The first 5 rows are patterns. Each new row is the sum of 2 different patterns, raised or lowered, with some noise. Before adding, each is slid sideways (what falls off one end comes back at the other) and multiplied by a number that may be negative. Names go in the order of the patterns.
Known rows, each followed by the names of its patterns:
[ -2 -18  26  -4   5  19  -2 -16   5 -18  27  23 -17  -5   0  15  -3 -20
  17 -11  11  16 -20   2 -15  -6 -14   7  10 -23  -4  20 -13  11] : K167
[  5 -13  -1   5 -22  19  -2 -18  10 -21  34  -5 -10  12  15  -9 -15  13
  13 -10 -20   7 -10 -11   7   6   3  -2   3  -1  22  -5   5  -5] : K339
[-10   6 -22  29  -3  -1  32 -22   1  19   6  26  10  -8  -5  13  -6 -28
  14 -15  -2   6   6 -12   5 -11  -5   1  -7   5 -16  -4 -27  16] : K155
[ -7 -23   2 -17  -2   9  14   6  -4  14 -11  16 -13  -7 -24   7  19 -15
  12  -8  15  -7  -1  -5  -4  16   0  -6   4  -4 -21  13   1 -15] : K378
[-16  15  -1   7 -14  15 -22  -8  -9  -2   1  -6   4   9   3   0  12 -17
  12 -21   2   2   4  14  -1  -6  -2   5  12   6  -8  13  -4  -5] : K673

New rows. What belongs after each?
[ 34 -22  11  28 -13  -9  -6 -13 -16  12   5 -15 -16  18 -33  25  -7 -10
  10  22   7  20  29 -32  11   3  35  50  -6  -8  -3  30  -6 -41] : K167 K155
[ -2  14  -4   5  19 -15  22  -5   8  12  17  -2  13 -10  -6  21   5  -1
  -7  15  10  -2  19  14 -14  22   5  27   2  32   9   7  24  10] : K167 K673
[ 27   7  22  22  30  18  28  13  24  11  22   7   6  20  -2  49  12  22
   0  54  27  23  47  13  18  34  16  59  30  19   5  47  -2 -12] : K155 K673
[18 16  2 24 19 12 12  8 -2 30  6 39 10 21 52 -5 26 25 13 50 22 21 18 34
 10 -5 43 11  5 29 14 15 35 -4] : K167 K155
[17 31  2 41 12  4 32 10 25 18 12 23 45 18  5 49 51 -4 49 17 21 35  9 22
 31 14 25 40 16 54  4 26 26 39] : K167 K155
[ -8  20 -11  13  21  -6   7  14  -3  10  37  -8  22   1 -17  35 -12  14
   7   6  13   6  26  -6 -10  31  19  15  17  27   0  -1  26  15] : K167 K339
[  4 -12  37   1 -26  21 -29  58  20 -19  12  18   7 -10   1  29 -12  -4
  26 -22  -7  -2   4  -3  10  16 -13  23  13  -2   9   6 -24  24] : K167 K339
[ -1 -13 -11   7  -6   4 -26  -8 -27   4   0 -21  -2 -15 -20 -14  20  -8
  30 -49 -18  -5  14 -40 -20  -5 -29  -2  -4 -37 -28 -17 -23   6] : K167 K155
[-15 -39  12 -10  -3 -38  -4  11 -48  20 -23 -42  16 -31  35  -9  -7  -8
  -6   3 -22 -18  12 -30 -27  11 -44 -18 -10 -21  -8   1 -14   5] : K167 K339
[-16  21  -7  23 -16 -15  12 -12 -22   8 -14  -7   3 -32   2 -21 -20  -1
  23 -19  14 -33 -18   1  15   0 -16   0  12 -17   3 -18 -24  12] : K167 K673
[ 7 15 49 30 30 10 36 -4 37 14 -4 15 19 20 17 15 41 26  2 29 27  9 17 30
 26 10  1  7 19 10 13 17  0 23] : K339 K378
[ 13  -1   4 -39  -8  -5 -38  16 -27 -21 -17 -25 -19  13  -1 -21  19   1
 -15  23 -13   7 -42  11  -2  -8 -13   0  13 -23  -3   5  40 -28] : K339 K155
[ 12  12  -1   2  13   0  16  12  19  42  36   8  -7  17   7  31   7  18
   4  12  25 -11  20  28  25   6  35   0  28  21  40  43  20  32] : K378 K673
[  8  -4  -8   0 -15   6 -28   7   4  15  -1  13  16 -11  33 -23   0   3
   1  32 -35  14   4   5 -12   9  12 -10   2  10  17  -2  11  -3] : K339 K378
[ 30 -21   6  30 -23  -7  12   1  13   0 -16 -11  -4  -3 -39  20 -24 -12
  -3 -10 -16   1 -16 -15 -14 -18   4 -32  -6 -27  21 -25  -2 -34] : K155 K673
[ -2  48  17  23   3  25  24   5  29  -8  20  32   3  35   6  51   8   3
  46  31  -6  17  20  31  25 -15  26   6  -4  23  35  18  28  -2] : K167 K339
[  2 -11  -2 -17 -32 -33 -11 -20 -21  -3 -14 -17  -7   1  -8 -43  16 -16
   2 -22 -10  -7 -15 -18 -28 -14 -19  -5 -21  22 -28 -19  -6 -20] : K378 K673
[ -4  -9  29 -29  -2  -4  -8  -4  -8   7   6   2 -14  15 -20  14 -24   9
   3   1  26 -13  -9  10  -2  26 -17  -5  22 -12 -16  -9  24 -10] : K339 K673
[ -1   5  -1  27  -7   1   9 -11  -8  21   6  -6   0  -6   4   5  13 -16
  -4  32 -11  10   6 -13   9  11   8   9   0 -28   6 -23  26  31] : K167 K378
[-13 -50 -55 -39 -24 -32 -11 -74  -4 -52 -39 -15 -44 -21 -37 -31   9 -36
 -28 -40 -37 -12 -61 -15 -27 -37 -40 -26 -63  -3 -20 -56 -35 -39] : K167 K155
[ -4  -9  -9  26   8   5   9 -10  30   1  17   8  12  16  -1  18  12 -10
  -3   9  10   7 -16 -10   7 -20  10  27  13  25 -16   0  11  21] : K167 K378
[-17   2 -41  11  -5 -13  -9 -28  17   0 -28  23  14 -14 -19   5  12 -20
 -34  -3 -18 -29  11 -10   8 -13 -10 -10   4 -13   2 -11  -8 -31] : K339 K673
